There are 5 ways to turn a row about zero (a turn may also mirror it). The second row of each pair is the first, turned, with some noise. The first 50 pairs use one turn. New pairs use 3 turns, one after the other, and a turn may come again.
Some pairs, each with its turns in order after it:
[ 10  28 -30 -17  29  -6 -13 -25  18]
[ 22 -13  22  40  -5  21  14 -26  -4]
K56

[ 32  12  18   4  -1 -34 -20  35  35]
[-35  16   7  54 -26  -4 -19   5   1]
K892

[ -6  37 -16  35 -38  12  23  -6  27]
[-20 -12 -21   1  42 -23 -30 -31  26]
K892

[ -4 -32   2  -1 -39  11 -13 -13  22]
[  5 -34  35   9  12 -26  16 -17  -6]
K102

[  7  32   7   7 -20  23   9  36  -5]
[ -7 -41   5 -12  17  -5 -25  29 -12]
K56

[  7   0   8 -15  17 -32 -18  25 -23]
[-34   8  25   4   1  12 -27 -14 -21]
K56

[-32  -1 -19  -5  27 -25 -21  40 -15]
[-22   9 -46  -1 -14  -2 -30 -32   4]
K102

[-24  34   3  -3 -29 -38 -37 -15  23]
[-41  -6  22  62  12   5  -8 -18  -7]
K102

[ 30  29  36   8 -38  35  20 -39  20]
[ 20   4  11 -58  18 -10 -16  61  13]
K804

[ 11  30 -26  20   8 -16 -25  25   7]
[-26  -3  14  24   7  29 -18   8  32]
K892

[-30  30  -5 -24 -35  33   2  -4  -5]
[ -6 -34  -1 -23  10  -9  21 -48  15]
K892

[ 33  -3   8  19 -39  -2  29  24 -15]
[ 12  18  50 -12 -16 -20  15  11 -20]
K804

[  1  -2 -11 -19  34  -8  15 -30 -30]
[ 16  24  35   4 -34  -8   5  -7 -12]
K56

[ 14 -22  11 -14   1 -15 -17  39 -30]
[-14   3  25 -43  27  -9  17 -15   8]
K138

[ 32 -29   8  -1 -19  33  -9  17   1]
[-41  11  -3 -25 -12 -28  13  17 -14]
K892

[ 16  23  29 -28  38 -19  30 -35  16]
[ 22  36   6  31  33  26 -25  37  -8]
K138

[ 19 -31   7  14  40  32 -27 -14  37]
[ 39  -9 -22  -2  19   0  16  -6 -61]
K102

[-32 -10 -15  29  28 -22 -10  33   3]
[-35   0 -19  27 -41   3  16 -21  -3]
K804

[-14   8 -31  14  20  38   0   6  28]
[-16  -3 -46  18   0 -18 -12 -11 -21]
K138

[-28 -35  40  16 -21 -27  10  14   4]
[ -2 -29  15  -8 -15  22  15 -52  14]
K102

[-15  25 -26  30 -16 -39  40  12 -31]
[  5  12 -48  21  48  39   5 -11  11]
K892

[ 32  39  14 -10  27 -39   1  22 -14]
[  5   4  27 -34  35  23 -16  29 -30]
K138

[ 35 -30  30  29  17  -3   9 -28  -4]
[ 52 -17  21  24  19 -17   0  -4  -3]
K138

[-15 -10  10  27  -4  23  38  21  -8]
[ -5 -16 -33  -8  35 -10   4  19 -21]
K892

[ 15 -35   6  -6  12  27 -32  32 -22]
[  0   1   2 -29  24 -46  12 -31   1]
K138

[-17  39 -25  -1  26  40 -33  37 -11]
[-14  31 -19 -13   0 -14 -63   9 -33]
K102

[  6  23 -12 -25 -31  31  -5  32   2]
[-48 -24   9 -15   6   3  15 -31  -2]
K892

[-28 -20  30  18  40 -12 -36  17  13]
[-29 -30  11  13  41 -39 -29  10  26]
K138

[-31  35 -30  30   3  29 -28  -3  -9]
[-20   1   0  -6  42   0 -61   9 -15]
K102

[  0 -27 -35  37   4 -22  40  16   9]
[  9  -7   1 -23  10 -55   9 -43   8]
K56

[ 36  34 -32 -38  -9 -12 -17  29  -3]
[-49  16  32  14  -7  39   9 -34   4]
K892

[ 37 -37  37  20  -2  -2  31 -16  12]
[ 17  -6  32 -43   2 -12  43  -3  31]
K804

[ -8  18  20  -7  20 -35  11 -25 -28]
[-26  24  51   8 -11   5  19   2   9]
K56

[ -7  -3 -34 -16  25  -3 -22  26  -9]
[-10  18 -43  -4  -8 -27 -19  -1  -9]
K102

[ 22 -26   7 -14  -5 -27 -29  37  30]
[ 16  12  -9  32 -31 -25  19 -44 -15]
K102

[-28 -28 -32  34   2 -31 -22  35  39]
[-34   2  -8  21 -50  48  34 -14  -7]
K804

[ 36  15  35 -30 -29  34   2 -20   8]
[ 15  -7  -7  14 -14  19 -31  49  40]
K56

[-27  18 -27 -39 -13 -18  -6  28  -4]
[-55  22  -6 -23  -8  21  16   5   2]
K138

[-17 -27  35 -17  38 -33  21 -31 -38]
[ 22  10 -30   9  22 -37  32 -47  34]
K804

[  8 -30 -25  16 -18  -8 -35 -34  -1]
[-31  22  20  -6  30  36  12  -7  10]
K804

[  2 -17  26  23   9 -37  39  18   1]
[ 17   9   0 -12 -40 -29  32 -21   5]
K804

[ -8 -37 -16   2 -16 -18  18 -24  25]
[ 13  27  12 -10  -8  38  22 -14  20]
K804

[ 10   1  -5   6  22  13 -17  19 -17]
[ -5  -9  -1  15  -6  -8 -14   1 -32]
K56

[-14  -6 -32   8 -33 -32 -33 -25 -27]
[-26  49  -1  13  30  24   6 -17 -12]
K804

[-21  32  -7  10  26 -11 -31  37 -36]
[ -9 -26  11  27  10  44  30  23  28]
K892

[ 19 -11 -36  11 -21  14   0 -23 -13]
[ 14   1  10  -5  39 -29  10  19  17]
K102

[ 32  22 -16 -25  -6  20  -8   0  17]
[  0  36   0  -5 -20  -3 -11  -3 -37]
K138

[-33   2 -21  16 -39  31  -4 -24  -4]
[ 10 -22 -25 -30 -21  16  44  21   4]
K56

[-28 -27  -7 -20  15 -39  28  12 -13]
[-27 -14   5   8  36  32  34  -2  14]
K138

[ 24 -12  28   7  13 -34  23 -37  33]
[  0  35  17  28   6  -8  10 -15  57]
K56

New pairs, each followed by its turns in order:
[  0  38  15  25  16  21 -16  36 -19]
[ 18  28   5   4 -33 -32  36 -23  -6]
K892 K102 K138

[ 25 -19   2  34 -38  25  18  24 -27]
[ -9  26  32  19  14  28 -23  54  12]
K56 K892 K804

[ 23  36  -7 -32   9 -19 -38 -26 -28]
[-12  24 -30 -29   4  -2  31 -52  -5]
K892 K892 K804

[ 22  33 -34  32  37  33   3 -10 -13]
[ 34 -16  -2 -55   1  25 -18   4  31]
K56 K102 K804

[ -1 -33  11  27 -40 -19 -30  26 -37]
[-20 -38  25 -13  13  23  11 -48  31]
K804 K804 K56

[-32 -38 -32  22 -26  22  -8  35  20]
[ 16 -23 -41  38  17  43  23   8 -13]
K102 K102 K138

[ 38  35  21  29  19   7  37  -2 -35]
[-49 -48  38   7  -3 -10  24 -11  -1]
K102 K56 K804

[-35  24 -10   4 -12  -4  31   2  33]
[ 19 -16 -12   1 -52  15  18  11  -3]
K892 K56 K138

[ -9 -22   1 -38  34 -26  30   0  15]
[-22  18 -16   7  25  53 -20  -1  -8]
K892 K892 K138

[-18  33 -21 -29 -12  33  27   1   3]
[-11  18  48 -11  12   9  22  19  30]
K804 K138 K138

[ 32  -3  32  32  14   5   0 -32 -20]
[  5  -1 -10  27   0 -23  43 -40  -8]
K102 K804 K102

[ 25  40  20 -40   0  34 -10  29  -1]
[ 55 -13 -22  -8  -8 -17  19 -42  19]
K804 K138 K804

[  5  22 -13  17   9  26  20  -5  12]
[ 21   2 -26  -1  -7   3  20  25  -8]
K102 K804 K892

[-25 -20  21  37  11  33  20  21  12]
[ -9  25  44  13  26 -33 -22 -11 -12]
K102 K56 K102

[-34 -35  36  30 -19 -38 -33  -4   0]
[ 48   3  47  -2 -37  -4 -19  15  21]
K138 K804 K804

[-40  39  28   5 -31  18 -36  -1 -35]
[  7  21 -25  19  32 -42  24 -45  28]
K804 K56 K804

[ 29 -31 -22 -19 -20   5 -21  -1  15]
[-41  -3   1 -32  -8 -20 -30   3  -4]
K102 K892 K804

[ -5 -14   9   6 -35  -7  23 -39   4]
[24  4 44 -2 28 -2  1  6 18]
K102 K102 K804

[-18  19 -28   2  16 -36   7  12  -3]
[ 45  12  -2  20  -9  15  -7   2 -20]
K56 K138 K102

[-25 -38  10  -7  -3   1  28  -3   3]
[ 38  23   9  -6 -14   6  21 -19   4]
K102 K102 K804

[-25 -40  30  -4 -14 -25 -15 -10   3]
[  7  -4  -1   3  39  17   6 -33 -31]
K138 K138 K102

[-28  18   8 -18  -7  22  12 -37  35]
[ -7   9  57  -9  -9 -20   7 -24  23]
K56 K804 K138

[-26 -16  39 -23 -39  -3  28  -1  10]
[ 27 -12  21  16   4 -21   3  -6  57]
K56 K892 K138

[  2 -15 -38   8  -6  35 -26  22  12]
[ -9 -16  -7  41  -1   1  24  10 -37]
K102 K138 K892

[  8 -35 -23 -23  -2  17 -10  12 -32]
[  4  37  15 -36  12 -19  -7 -21  -6]
K892 K56 K138

[ 40 -36  23  12  11 -34  20  30  39]
[ 47 -41  -8   6 -21 -11 -37  13 -31]
K892 K892 K102

[ 28 -17  25  -1 -36  -4 -20 -31   8]
[-17  44 -21 -29 -26   3   5 -17 -16]
K138 K892 K804

[-38   8  10  32   4  -1 -24   0  24]
[-16 -18 -24  13   4  30  27 -14  30]
K56 K804 K56

[ 32  20  23  33  35 -11  22  40 -14]
[ -4 -41   3 -11  47 -15  -9  43 -16]
K56 K102 K102

[-25   2  26 -40  -4 -40  24 -31  17]
[-14  -9 -34  23 -28  28   6 -43 -16]
K138 K138 K56

[-16  39  21 -23 -12 -27  25  15 -13]
[-25   1  49 -15 -18  -6   2 -20   9]
K892 K138 K804

[ 11   5  23   8  40   5 -38 -37  14]
[-22  37  -2  -1   2  -2  53   3 -31]
K138 K56 K56

[-35  -4  -2 -16 -28 -31 -22  29   0]
[ 14   2  -3  68  -5  -4  -3 -10 -19]
K56 K102 K804

[ 30  30 -24 -19  -8   1 -37 -26 -33]
[ 21 -17  49  19  18 -11  24  37   9]
K892 K892 K138

[-25   6 -21 -22  -6  39  -4 -10  36]
[ -2 -12  43   6 -46 -12 -11  -2   3]
K56 K138 K56

[ 27   3  26   8  16 -13 -19 -17 -28]
[  3 -37 -27   0  26 -26   4  -8   0]
K138 K138 K804

[  4  21  30   2 -33   7  13  19  30]
[ 15  -3  13 -34  -5 -15  32  17 -17]
K804 K892 K56

[ 24  21   5 -27 -27 -38  13 -16 -37]
[-27  11  -3 -36 -12   7   4 -46  34]
K56 K892 K56

[ 24  21 -30 -38  21  29  33 -32 -38]
[ -9 -43  -2 -60  45   8 -16 -15  -9]
K102 K892 K102

[-25 -27 -30   2  11   4  18 -14 -35]
[  0   6   9 -13  19 -17  14  53  -1]
K804 K102 K892

[ -7   1  -9  -7   7  -8 -28  -4  28]
[-20   3 -25   8 -13 -10   7  -9 -15]
K892 K56 K138

[-14  28 -36  37 -23 -13 -11 -15   2]
[ 11  26  23 -38  25  20  13  28  16]
K102 K102 K892

[  0   6 -12 -30 -20 -21  23 -18  19]
[-24   1  18 -12 -32   3  -1   7 -33]
K56 K804 K892

[-11 -32 -39   0  40   6  -3  -4  39]
[-11  26  37   7  18  52   8 -16  31]
K892 K138 K56

[ 10   2  38 -36   5   9 -19 -27  -1]
[ 27 -13  31 -12 -18 -15   2  39  -1]
K804 K56 K138

[  0 -15  36  34  -8  28  25 -26 -28]
[-42  -8 -32   2 -28 -23  31   1  -3]
K804 K892 K56

[-19 -25  -8  21   2  -1 -29  -1  22]
[  3  -8  -4  -6  41  -9 -10 -31  -1]
K138 K804 K892

[ 28 -13  12  -6 -11   7 -39 -40   9]
[ 29  11  -3 -17 -13 -25 -14 -39   5]
K56 K56 K56

[-19 -28  -3  31 -20  11 -24 -26  30]
[ 21   6 -23 -32 -13  27   7 -14  31]
K102 K804 K804

[-34  35 -13 -32 -24 -25  18   9  34]
[ 15  31 -36  19   3  -6 -31 -46  19]
K56 K804 K56

[-38  35 -22 -26   6   4 -23  13  23]
[  9 -14  30   9   0  44   7  10  41]
K138 K892 K804

[ 21 -33  14 -15  18 -15  25 -26 -27]
[ 34   9   7   5  19  27  32 -17 -22]
K138 K804 K804

[ 18  11 -32  17  11  27  33 -33  27]
[-36  -4  15 -31  39  12 -28  27  -8]
K892 K138 K138

[ 18  -1 -19 -39  31  -5  15  30 -21]
[-45  11 -23 -39 -16  -1   2 -27  -7]
K138 K102 K138

